The first 9 rows are patterns. Each new row is the sum of 3 different patterns, raised or lowered, with some noise. Before adding, each is slid sideways (what falls off one end comes back at the other) and multiplied by a number that may be negative. Names go in the order of the patterns.
Known rows, each followed by the names of its patterns:
[23 -14 -7 2 20 -13 5 9 -5 7 -2 -30 -7 4 -2 5 2 -4 6 -17 16 3 0 -3 -15 6 -8 -4 -2 -28 -5 -8]
j670
[-1 23 -17 -15 -2 2 4 37 3 -2 -3 10 0 -11 -4 5 -15 -24 10 -8 31 -10 14 19 7 -8 6 1 11 13 -1 13]
j239
[-34 -8 13 -5 5 7 4 -7 1 -13 2 -1 10 -8 -5 7 13 5 14 5 14 -5 20 -4 19 -4 3 -9 7 -5 -7 8]
j89
[-11 1 -3 -9 20 -22 6 -3 5 -10 8 -4 -1 -2 21 -3 6 3 -5 -2 -5 -20 18 -1 -23 -9 -1 -4 4 -28 15 9]
j714
[4 1 16 -11 10 -1 1 -2 5 11 14 -9 3 14 10 2 7 7 17 -1 10 11 9 8 3 -10 5 -9 2 10 1 7]
j586
[-3 12 -14 -16 2 19 -19 4 -3 3 6 -3 11 30 -10 17 -4 24 -3 -10 -1 -10 -6 -13 -7 -11 -16 27 0 16 -3 -8]
j621
[21 -20 -15 22 6 4 16 17 26 4 -2 3 -14 -6 4 -5 9 11 -4 -17 -16 18 -11 8 17 3 2 13 -17 -12 -13 7]
j237
[8 16 -14 15 10 -6 12 -7 -5 -1 0 -5 10 20 -7 4 -6 -6 7 24 3 -4 2 -9 9 4 4 19 1 9 11 -1]
j532
[6 -10 -13 5 8 -5 9 6 -2 -4 5 6 -18 7 10 -1 13 4 -12 -26 -5 -10 -17 -11 15 21 -1 7 0 -3 0 -15]
j4

New rows. What belongs after each?
[19 4 12 -9 -6 8 12 18 11 12 10 -1 0 6 19 11 6 -11 17 5 9 -3 20 7 2 5 0 25 7 -1 -10 30]
j239 j89 j586
[8 21 34 11 6 22 32 2 40 9 17 28 28 10 1 21 -11 10 28 24 -1 4 15 5 16 -7 31 28 24 33 14 25]
j670 j89 j4
[29 -13 1 -5 25 3 26 -2 14 22 -9 6 3 21 25 -6 3 7 -5 -18 16 5 22 -13 26 28 5 36 32 -8 17 -1]
j670 j239 j621
[-23 -9 8 -21 24 -2 -20 0 -42 -41 -15 -15 -9 -5 -19 -24 -27 11 -16 14 -3 -8 -36 2 -52 -29 -33 -16 -3 -35 -38 1]
j239 j714 j237
[-36 -43 -20 -25 -34 -38 -38 12 -3 -32 5 -21 -28 -13 -52 -2 -31 -42 -7 -14 -29 -10 -10 -23 -48 -25 -9 -37 -21 -18 -17 1]
j714 j586 j4
[40 -1 10 -2 -13 -11 6 -28 7 -11 -9 -16 -17 13 -10 -24 6 8 -10 60 1 -22 0 10 0 -27 6 -4 -16 -28 5 -27]
j239 j89 j237
[26 -3 25 -9 24 -3 17 -1 11 2 11 12 -28 -14 25 -3 -6 0 14 -12 6 -25 18 16 0 3 0 4 42 -2 21 -5]
j670 j89 j714
[8 16 29 14 -3 10 -6 -23 11 1 2 19 2 -16 1 15 6 6 -8 2 -16 -10 1 1 -9 10 -20 -19 10 -8 -16 6]
j89 j532 j4
[-4 22 -18 14 -2 17 12 -20 5 -17 7 31 -2 -31 -1 0 -12 -15 -20 11 3 -28 -1 -20 19 -11 26 10 22 -19 3 -14]
j670 j239 j4
[-5 15 -6 -8 -11 -18 -22 -18 -41 -2 -2 -36 -4 -9 -23 -2 -21 -9 -16 -15 4 -36 -9 9 -26 7 -13 -7 -16 -13 -10 -24]
j714 j621 j4
[39 -4 11 27 -6 18 34 7 10 -7 -19 24 -5 14 4 18 43 25 35 28 35 12 36 36 -15 13 7 8 24 18 3 35]
j586 j621 j532
[-10 25 4 -11 -2 11 -8 -1 -5 -25 -11 4 -10 5 16 6 -4 3 -12 1 15 8 -8 -2 -6 23 3 13 15 14 -1 16]
j89 j586 j532
[8 9 -21 -14 3 -15 -6 -7 3 -3 -18 10 -22 8 -19 10 -1 6 -14 -3 6 -9 -14 0 -4 -12 8 -10 -22 -14 -27 -6]
j239 j621 j532
[-2 -7 18 -53 -11 -32 0 1 -7 -25 10 9 17 -26 19 -25 3 13 -11 -26 -6 -43 -10 -23 -4 -29 25 6 -8 -2 -2 6]
j670 j89 j621
[12 -13 -7 8 -26 10 3 -2 -38 9 1 -4 -39 -10 -15 -18 7 -14 -25 28 -16 -11 -12 -11 -9 -8 -13 9 -41 -10 -7 -22]
j670 j714 j532
[23 20 5 16 42 3 17 10 6 21 18 1 14 3 8 4 19 31 29 28 27 28 20 26 36 -10 20 21 9 31 14 7]
j586 j621 j532
[-27 8 0 -9 -11 1 -12 -29 -44 0 -23 -12 -34 -2 11 -12 8 -6 -10 2 2 10 -45 -11 -28 -3 -7 -19 -16 13 -2 -11]
j714 j586 j621
[-27 9 9 -19 25 9 -6 2 -35 -37 -26 -13 16 -19 -20 27 7 -8 13 28 10 -14 -26 15 -26 -12 -4 -16 -29 -6 -26 -43]
j239 j237 j4
[-40 -18 -28 -23 -27 -25 -25 -13 -27 -28 -30 -6 -4 -16 -21 -30 -36 -23 -11 -11 -38 -22 -13 -34 -13 -8 -2 -26 -27 -40 7 -48]
j239 j237 j532
[-9 -27 -5 -4 -20 6 -29 -8 -26 -16 -3 -4 -7 -7 -22 -35 -23 -17 10 -20 -35 -3 -9 -23 -3 -4 2 -20 -9 -32 -19 -28]
j89 j237 j532
[5 -12 -18 -13 -18 -33 -16 -15 -41 3 13 -10 4 -22 -21 -28 -34 -28 -31 -44 3 -14 -14 -4 -10 -10 -17 -38 5 -28 -41 -12]
j586 j237 j4
[-24 -15 -31 -18 -36 -10 -28 -23 -17 -28 -52 1 -43 -20 -29 -29 -24 -18 -35 -5 -28 -19 -42 -16 10 -5 -15 -17 -35 -20 -10 -3]
j89 j621 j532
[-12 2 7 -3 38 19 -7 7 -1 21 -29 -11 17 -11 10 33 -7 -13 -12 4 -12 -19 27 25 -10 -31 18 -5 24 -37 24 2]
j670 j239 j4
[-13 -24 16 -34 -26 1 -16 29 -8 -29 3 9 -11 -1 -3 2 17 -26 19 -1 16 -22 -33 -18 -10 -21 20 -19 -17 -14 17 -21]
j670 j239 j586
[16 -1 19 -7 25 -19 -3 8 -1 4 11 -11 9 -2 -5 -14 28 5 23 -7 6 -19 4 -10 -8 2 24 3 26 -14 -5 34]
j714 j621 j237
[-15 8 -7 -15 -20 -23 -18 -26 1 -26 -12 -10 -5 -27 -39 -18 -21 -27 -32 28 17 -8 1 -1 -16 -19 -15 -7 -10 -22 -14 4]
j89 j586 j4
[13 4 -12 -43 13 2 -13 -3 -15 8 42 7 14 22 1 -1 18 2 30 -28 -3 -18 5 -1 -19 5 -43 9 36 8 6 -23]
j670 j89 j621
[41 -15 5 22 3 20 17 42 24 29 11 22 16 39 13 -5 37 48 6 41 16 30 17 33 19 60 22 26 11 36 8 11]
j89 j621 j532
[-5 36 2 -9 -15 -11 -12 -48 -8 -3 -19 -22 1 -19 -12 -23 11 8 -35 -27 1 -14 -1 10 -6 10 4 -10 -31 -33 -31 -13]
j239 j237 j4
[-12 -12 -14 -34 -15 -10 -7 -37 7 -12 4 -25 -21 -36 -22 -18 -2 -34 -8 -15 -9 -24 -1 -10 -18 -12 -40 -25 -26 -33 -15 -8]
j239 j714 j586
[33 13 46 15 27 22 42 7 27 26 21 28 16 11 40 24 -3 4 18 15 27 22 39 21 8 32 22 7 36 8 24 4]
j239 j714 j586
[-9 -7 -15 -7 -11 -20 -21 -14 -7 6 -2 -6 -36 -16 -36 -3 -33 20 11 -11 -14 -1 -30 -27 -29 -35 -18 -24 -22 8 -9 0]
j89 j237 j4
[6 3 30 5 -10 11 14 -9 10 17 33 8 5 8 4 1 9 18 15 15 17 -16 15 7 -15 7 7 -3 4 21 -20 -11]
j621 j237 j532
[-27 5 9 1 -24 5 24 -20 7 -9 4 -10 -12 -22 -6 -19 -12 9 -26 -24 -8 0 -23 21 2 19 1 -14 -34 -16 -11 13]
j239 j714 j237
[-14 28 8 19 30 38 14 18 17 3 8 5 15 33 -1 -9 14 1 -1 36 -21 31 15 0 7 20 -18 4 -5 4 19 -15]
j714 j237 j532
[2 -1 26 -9 4 2 35 -10 17 16 5 18 5 9 61 3 16 -13 37 9 1 -18 16 7 -13 6 -6 -9 60 1 25 5]
j670 j714 j621
[-34 -18 -12 4 -10 -16 -8 -16 -22 -23 -22 -17 -10 -36 -35 -9 -21 -20 -41 -4 -18 -20 -3 -28 -22 -11 -37 -10 2 -10 -30 -10]
j714 j586 j532
[-13 -11 -11 -12 11 7 -14 -15 -13 -41 -6 5 3 -10 8 8 -24 -17 30 35 -26 -6 -19 29 -25 -18 8 18 -6 -1 -28 -8]
j239 j714 j237
[-22 -1 17 11 3 1 19 19 14 6 23 47 27 0 1 13 7 0 11 30 -3 9 22 6 31 3 18 3 22 33 32 17]
j670 j239 j714
[6 -17 13 -3 -21 -5 13 -19 15 6 5 7 -18 23 32 -23 13 8 11 0 -22 -5 -2 -5 3 3 -17 5 14 -1 21 18]
j586 j621 j237
[35 -11 0 15 11 13 10 -32 1 -3 -8 15 1 0 12 -12 16 6 1 -6 -3 -2 6 12 14 -23 6 3 15 0 1 14]
j670 j586 j532
[-25 -14 -35 5 -25 -22 -18 -17 -32 -8 -6 16 -15 -8 -17 2 -28 -5 -26 -5 -26 -30 -13 -22 -28 -6 -42 4 -20 -13 -33 -9]
j670 j586 j621
[-11 -9 -25 17 -38 -41 4 -13 -11 2 -33 -11 -23 -6 -17 -8 -24 -8 -16 -18 -32 -24 -39 -20 -18 -31 -6 3 -27 -10 3 -1]
j714 j532 j4
[-40 2 -22 -18 3 -20 22 -13 3 -5 7 -30 -32 5 3 3 3 0 -34 3 -12 -16 -14 -8 -1 15 -14 -7 -29 -31 -11 -30]
j239 j532 j4
[-26 34 13 -16 13 16 -2 14 41 -1 0 4 -6 -3 40 49 36 19 31 1 -2 3 30 -15 28 33 10 32 13 35 13 15]
j239 j532 j4
[-29 3 3 -6 -13 14 0 1 -5 6 20 -16 -7 -23 0 -20 -15 1 0 4 -9 -5 -9 6 -9 -5 -20 7 5 10 -7 7]
j239 j586 j532
[-28 7 12 -18 -4 24 20 9 14 15 27 -7 1 11 -17 -2 1 -3 2 11 -3 -7 0 9 -2 -8 11 12 17 17 -13 -14]
j237 j532 j4
[4 5 -11 3 -37 -12 29 7 -24 -2 -9 -8 -23 12 18 -5 2 -33 -7 -5 -29 -15 -14 -18 -24 -20 -25 6 -45 -1 -38 17]
j239 j89 j586
[-24 3 4 44 -17 20 -10 18 -11 -10 -3 -4 -1 -13 -9 -7 1 8 -18 1 -2 -13 18 8 -32 -24 2 25 -39 -7 -3 -2]
j670 j239 j621
[-14 -17 -17 -21 -1 -15 -4 1 -14 6 -4 -22 -19 3 -10 -11 -7 -20 -20 -1 -12 -24 11 -14 -6 -5 -24 -6 -6 -30 -8 -25]
j89 j714 j621
[10 -3 1 18 -2 36 18 16 44 9 12 36 4 -11 14 22 3 30 11 34 24 25 19 31 -1 37 22 71 6 12 8 3]
j239 j621 j237
[-18 -14 -7 -18 8 11 -28 14 -15 1 4 -30 -3 2 -17 -35 -11 1 4 -27 21 -11 -16 -13 -18 -11 4 22 12 -4 20 17]
j89 j714 j4
[16 34 29 25 6 12 28 0 29 6 1 22 2 29 47 6 3 14 18 25 8 28 17 -6 12 15 3 42 -12 38 33 43]
j239 j586 j4
[39 -11 -10 -18 29 -13 1 3 4 -8 3 -19 -17 -26 18 8 2 -17 3 -3 11 0 -3 12 19 -22 -2 -22 -7 6 1 12]
j586 j621 j237
[18 -6 -6 -4 -19 2 12 15 -27 43 11 -14 -1 -5 -34 19 11 28 -20 -17 28 21 -11 4 20 -15 -5 -23 9 0 -27 19]
j670 j239 j237
[4 5 -16 -4 -18 9 -16 -8 -20 -12 -2 -19 -19 -10 -37 -18 -22 -2 -19 -2 -19 0 -39 -15 -9 0 -7 -19 -28 -15 -16 -12]
j670 j714 j532
[-31 -18 -22 -24 -32 -9 -6 -8 -39 -18 -34 -30 -21 -43 -25 3 -9 -5 -40 -46 3 -10 -34 -30 -26 -15 -41 -39 -16 -2 -31 2]
j239 j714 j237
[6 7 13 8 17 2 -4 7 -5 3 4 45 23 16 30 28 -34 -10 6 0 7 25 18 24 0 22 42 -1 8 4 7 -1]
j239 j532 j4
[-18 -11 0 -31 -4 -7 -16 -11 -5 -15 -37 -29 -7 -18 -19 -7 7 -11 6 -30 -41 -26 -14 -10 -36 -29 15 -22 -11 3 -13 13]
j586 j621 j237
[-6 -3 -23 5 -24 -18 -16 -23 -7 -10 -5 -6 -8 7 -4 -21 -27 0 -17 -10 6 -20 9 -13 -8 4 -20 -28 -7 -19 -19 -6]
j670 j714 j4
[-18 -27 -33 -11 -5 -10 -11 -29 -11 -10 -12 -1 11 -38 -28 -50 -10 -25 -48 -37 -5 -28 -32 -21 -33 -32 -27 -33 -51 8 -12 -29]
j239 j89 j532
[5 -3 22 -26 -22 6 -18 1 12 10 -9 3 0 6 -11 20 -8 0 10 2 10 7 -15 19 -16 7 -21 6 2 6 -2 12]
j89 j586 j621
[17 11 7 32 -18 7 0 16 21 -23 15 -15 7 16 14 -2 -17 46 5 52 -2 -3 5 6 -6 -15 18 45 8 6 7 -3]
j670 j89 j621
[28 7 -15 15 11 -29 -7 -1 -1 -10 -16 19 7 -1 4 31 -4 14 -11 3 6 -6 -3 26 -28 -4 -22 -10 2 -3 7 -18]
j239 j621 j532
[24 17 -4 19 27 14 9 5 -8 15 3 24 20 13 38 22 -5 -10 30 -7 1 31 11 30 23 3 -8 -1 16 27 5 -7]
j237 j532 j4
